The groups are shells around one centre, one inside the other: the same stretched ball of 6 dimensions in 6 sizes.
Known rows, each followed by its group:
[ 18  12 -24   4   2   4  50  -4 -14 -12 -13 -27  18  -5 -20  -2 -12   0]  Z_619
[  5   0 -20   5  -5   6  48 -34   1   8 -29 -50  11   6 -11   7  11  18]  Z_403
[ 10 -10   1 -19   9 -12  38 -46  28 -11 -23 -30 -29   2 -16   7 -13 -10]  Z_742
[ 23  -9 -37   1   3   0  49  -5   2 -22   1 -23  11  -7 -18  -7 -46  20]  Z_930
[ 46 -15 -33   4 -29 -23  70   2  12 -12  29 -23 -19  -6 -14 -14 -38 -10]  Z_619
[ 19 -14 -49   6   7  32  35 -17  -4 -12 -19 -22  20 -13 -15   1 -32  34]  Z_930
[ 21  -6 -13 -12  -1   5  32 -53  20   0 -30 -28 -31  -1 -14   8   3  -9]  Z_654
[ 16   1 -32  12  -5  25  50  -3 -16  -1 -16 -28  26 -12 -13   2   0   6]  Z_284
[ 15  -6 -39  -3  11  10  31 -38   7 -13 -27 -35   7   3 -18   1 -33  39]  Z_742
[ 28  -9 -31  -6  -2  17  30 -45  13  -4 -26 -22 -21  -6 -15   5 -10   5]  Z_284
[ 12   0 -13  -7   5 -12  47 -25  10 -13 -14 -35  -3   3 -18   0 -19   4]  Z_654
[ 24   6 -37   3  -8  16  35 -44  -2   5 -34 -37  -4   3 -15   4   5  17]  Z_284
[ 28 -16 -35   6 -21  15  48 -31   9   8 -12 -32 -12  -6  -7   2  -1   6]  Z_930
[ 31   9 -29  -1 -10  -9  48 -23   0  -9 -10 -30  -9   2 -20  -4 -15   1]  Z_284
[ 32  -3 -35   8 -11  22  50  -1 -10  -7  -4 -13   6 -18 -14  -2 -10 -10]  Z_930
[  4 -21 -21   2   1  -6  57 -17  14  -8  -5 -43  12   1 -10   0 -29  25]  Z_403
[ 23  -6 -58  20  -5  30  50   8 -21 -10  -5 -26  42 -14 -14  -6 -32  36]  Z_930
[ -4  -3  -8  -3   7   5  43 -39   8   3 -34 -46   6   5 -12  10   8  11]  Z_654
[ 30  -6 -44  -1 -11  -3  38 -49  14  -2 -20 -42 -14  10 -16  -2 -22  33]  Z_619
[ 15 -29 -28  11 -14  13  63  -2   8   0   5 -31  11 -14  -4   0 -17   8]  Z_742
[  7   0 -22  11 -12  11  55 -22  -6  11 -23 -47  17   1  -9   5  17  11]  Z_619
[ 34  -7 -42  14 -14   6  65  21 -13 -16  18 -17  20 -16 -16 -11 -36   2]  Z_654
[ -3 -20 -27   3  15  24  41 -20   5  -9 -24 -34  26  -8 -11   7 -22  31]  Z_403
[ 35  -3 -50   0  -3  10  33 -34   4 -13 -17 -25  -6  -1 -20  -3 -34  28]  Z_654
[  9 -26   0 -12  -3  -3  46 -45  33   2 -18 -33 -31  -4  -7   9  -1 -13]  Z_742
[ 33 -13 -53  19 -22  27  55  -4 -10   3  -2 -27  15 -14  -9  -4 -14  18]  Z_403
[ 27 -11 -17  -3  -7  -3  56  -4   8 -14   6 -16 -10 -14 -15  -3 -23 -20]  Z_654
[ 21   5 -23   2 -11 -18  57 -20   2  -5  -7 -43   1   8 -17  -4 -13   9]  Z_403
[ 32 -12 -51  10  -7  36  39 -14  -6  -5 -13 -15   8 -18 -13   0 -20  15]  Z_403
[ 15   4 -17   9 -18  -7  66  -8  -5   5  -6 -44  10   2 -11  -1   8  -4]  Z_742
[ 40 -11 -47  13 -17  22  57  13 -12 -11  12  -8  10 -23 -14  -8 -27  -5]  Z_742
[ 15  -8 -44  10   1   3  54  -1  -6 -16  -1 -36  32  -2 -16  -7 -43  39]  Z_619
[ 16 -11 -29   0   6  27  37 -21   1  -8 -21 -19   6 -15 -13   5 -14   6]  Z_284
[ 17 -21 -16  -9   1  -9  48 -27  25 -14  -4 -27 -16  -4 -13   0 -32   3]  Z_284
[ 31  -2 -55   3   4  22  31 -24  -5 -16 -19 -21  10  -6 -20  -3 -38  34]  Z_403
[ 37  12 -25  -1 -23 -15  49 -38   5   4 -15 -39 -26   8 -17  -2   6  -8]  Z_619
[ 25  -5 -40   9 -17  20  44 -34  -1  10 -24 -38   0  -2 -10   3   6  18]  Z_930
[ 21  -6 -29   7 -12 -14  66   2  -1 -11  10 -37  14   0 -15  -8 -29  12]  Z_654
[ 28  -5 -55   7   0  32  30 -27  -7  -7 -25 -23  12  -9 -16   1 -23  33]  Z_654
[ 33 -16 -11  -1 -27 -23  72  -5  17  -4  20 -27 -25  -7 -10  -6 -14 -29]  Z_742
[  7  -2  -9   0   0 -18  63  -2   3 -14   1 -37  13   1 -16  -3 -21   0]  Z_619
[  4 -11 -16  13 -13   3  69   1  -4   5  -3 -44  24  -5  -7   1   2   3]  Z_742
[ 41  13 -44   5 -16  -5  49 -16  -9 -10  -4 -28  -2   1 -22  -9 -22   9]  Z_403
[ 28   2 -24  10 -23 -12  70   3  -6  -2   9 -35   5  -3 -14  -7  -8  -9]  Z_930
[ 35   9 -41  -1  -3   3  37 -26  -3 -15 -15 -23  -5  -1 -22  -4 -27  13]  Z_930
[ 29 -15 -25  13 -30 -14  81  16   0  -3  26 -32   5  -9  -9 -10 -18 -11]  Z_619
[ 34  -3 -44  15 -27  10  58 -12  -8   6  -3 -34   5  -5 -11  -4  -3   9]  Z_284
[ 12  -3 -23   9  -4  20  54  -1 -11  -2 -12 -27  22 -13 -11   2   0  -2]  Z_284

New rows, each followed by its group:
[ 22 -12 -40  15 -11   3  67  17  -9 -13  14 -29  29 -11 -13  -9 -36  17]  Z_284
[ -4 -10  -6  -9  16  -5  44 -29  16 -13 -22 -39   5   2 -15   6 -20  13]  Z_403
[ 23  -8  -4  -8 -16 -20  58 -29  21  -1  -3 -34 -30   1 -12   1  -1 -23]  Z_284
[  6 -11 -29  -2  11   9  39 -28   8 -12 -22 -35  13  -1 -15   3 -28  31]  Z_284
[  9   2 -27   5   1   1  50 -17  -4  -7 -17 -42  20   4 -16   0 -15  24]  Z_284
[ 20   7 -49  14   0  19  45  -6 -20 -10 -16 -33  35  -4 -18  -4 -23  35]  Z_930
[  5 -15 -11 -12  10  -9  41 -41  25 -11 -21 -38 -11   4 -14   5 -23  14]  Z_930
[ -6 -10 -22  10   6  26  48 -13  -7   3 -27 -40  35  -7  -8   8   3  21]  Z_742
[-10  -8  -2  -3  17  12  47 -15   3  -8 -25 -33  20  -7 -12   9  -3   1]  Z_742
[ 10 -21 -35   3   8  16  44 -13   6 -14 -10 -28  18  -9 -13   0 -38  29]  Z_654
[ 25  -2 -27   9 -24   1  59 -19  -1   8  -8 -39  -3  -1 -10  -1   7  -2]  Z_284
[ 48   4 -60  20 -27   8  63  16 -23 -10  16 -21  20 -11 -18 -15 -31  12]  Z_742
[  2   1  -3  -7   5 -11  48 -34  11  -3 -25 -44  -2   7 -15   6   1   1]  Z_930
[ 11  -6 -25  16  -9   8  71  24 -16  -7   9 -30  37 -13 -11  -5 -15   2]  Z_742
[ 28 -16 -41   4 -16  19  39 -43  11   7 -21 -34 -14  -4  -9   4  -4  18]  Z_742
[ 13 -15  -2 -13   6  -3  45 -25  21 -13 -10 -20 -19 -10 -14   4 -17 -20]  Z_742
[ 19 -26 -29   4 -10 -12  64  -5  15 -12  14 -35   4  -4 -11  -7 -42  18]  Z_742
[ 18  -2 -35  -1   7  30  27 -37  -1  -5 -36 -24   3  -8 -16   7  -7  16]  Z_654
[ 12 -28 -30   0   3  25  41 -24  13  -6 -15 -24   2 -14  -8   5 -22  15]  Z_742
[ 23   3 -52   7  -4  23  30 -45  -5   2 -36 -40   9   4 -16   3  -9  42]  Z_619
[ 17  -5 -28   7   2  19  51   5 -10 -12  -6 -18  22 -17 -15  -1 -18   0]  Z_284
[ 30   6 -57  12  -6  29  35 -23 -16  -4 -25 -29  19  -5 -17  -1 -16  34]  Z_654
[ 36  -1 -61   7  -5  32  27 -36  -6  -4 -28 -23   3  -6 -17   0 -20  34]  Z_742
[ 28 -26 -32   8 -20   9  62  -4   9  -1  10 -25  -3 -15  -7  -3 -19  -2]  Z_930
[ 29 -15 -20  -5 -16 -26  61 -21  22 -10  10 -34 -23   3 -14  -7 -30  -2]  Z_930
[ 43  -1 -33  -8 -18 -17  42 -47  19  -6  -9 -31 -38   7 -19  -5 -21   3]  Z_742
[ 49 -13 -40  -5 -22 -11  46 -35  21  -9   4 -23 -37  -2 -16  -7 -33   2]  Z_742
[ 22 -16 -16 -13  -3 -15  43 -45  29  -9 -12 -33 -31   4 -15   1 -24   3]  Z_654
[-10 -20 -14   7   7  12  57  -6   3  -3 -13 -41  31  -7  -7   6 -11  18]  Z_742
[ 16   1 -25  -8   8  20  25 -49   7  -4 -41 -27 -11  -3 -17   9  -1   9]  Z_930
[ 45 -10 -39   2 -25  13  42 -36   9   4 -11 -21 -30  -8 -12   0  -3  -7]  Z_742
[ 23   0 -45  14  -7   7  58   7 -16 -12   2 -31  31  -6 -17  -8 -30  25]  Z_284
[ 21 -23 -37   7 -10  -4  61  -3   9 -12  11 -33  10  -5 -11  -7 -41  23]  Z_930
[ 36   6 -36   8 -21  12  49 -20  -8   4 -13 -27  -5  -6 -15  -1   5  -5]  Z_284
[ 16 -15 -28  -3  -6   1  40 -50  20   3 -24 -44 -14   6 -11   5 -10  24]  Z_930
[  3 -25 -18  -3   2   5  47 -35  22  -1 -18 -42  -2  -1  -7   6 -14  19]  Z_930
[ 17 -25 -18   1  -5  -7  64   5  13 -16  15 -23   3 -12 -11  -5 -38  -3]  Z_930
[ 27  12 -34   9  -8   6  54   0 -17  -9  -6 -26  18  -6 -19  -5 -13   2]  Z_930
[ 49  -2 -48   1 -15   0  44 -18   3 -16   3 -16 -16  -7 -20 -10 -38   6]  Z_930
[ 44 -14 -62  14 -15  14  55  10  -8 -18  17 -15  15 -16 -16 -13 -53  23]  Z_742
[ 19   2 -22   6  -2   6  58  11 -12 -14   0 -20  19 -13 -17  -4 -17 -10]  Z_742
[ 27 -20 -54  17  -9  34  51   6 -10  -8   1 -18  26 -21 -10  -4 -30  23]  Z_742
[ 20  -2 -45   3   2  18  33 -37  -1  -5 -29 -36   9   2 -17   2 -20  37]  Z_284
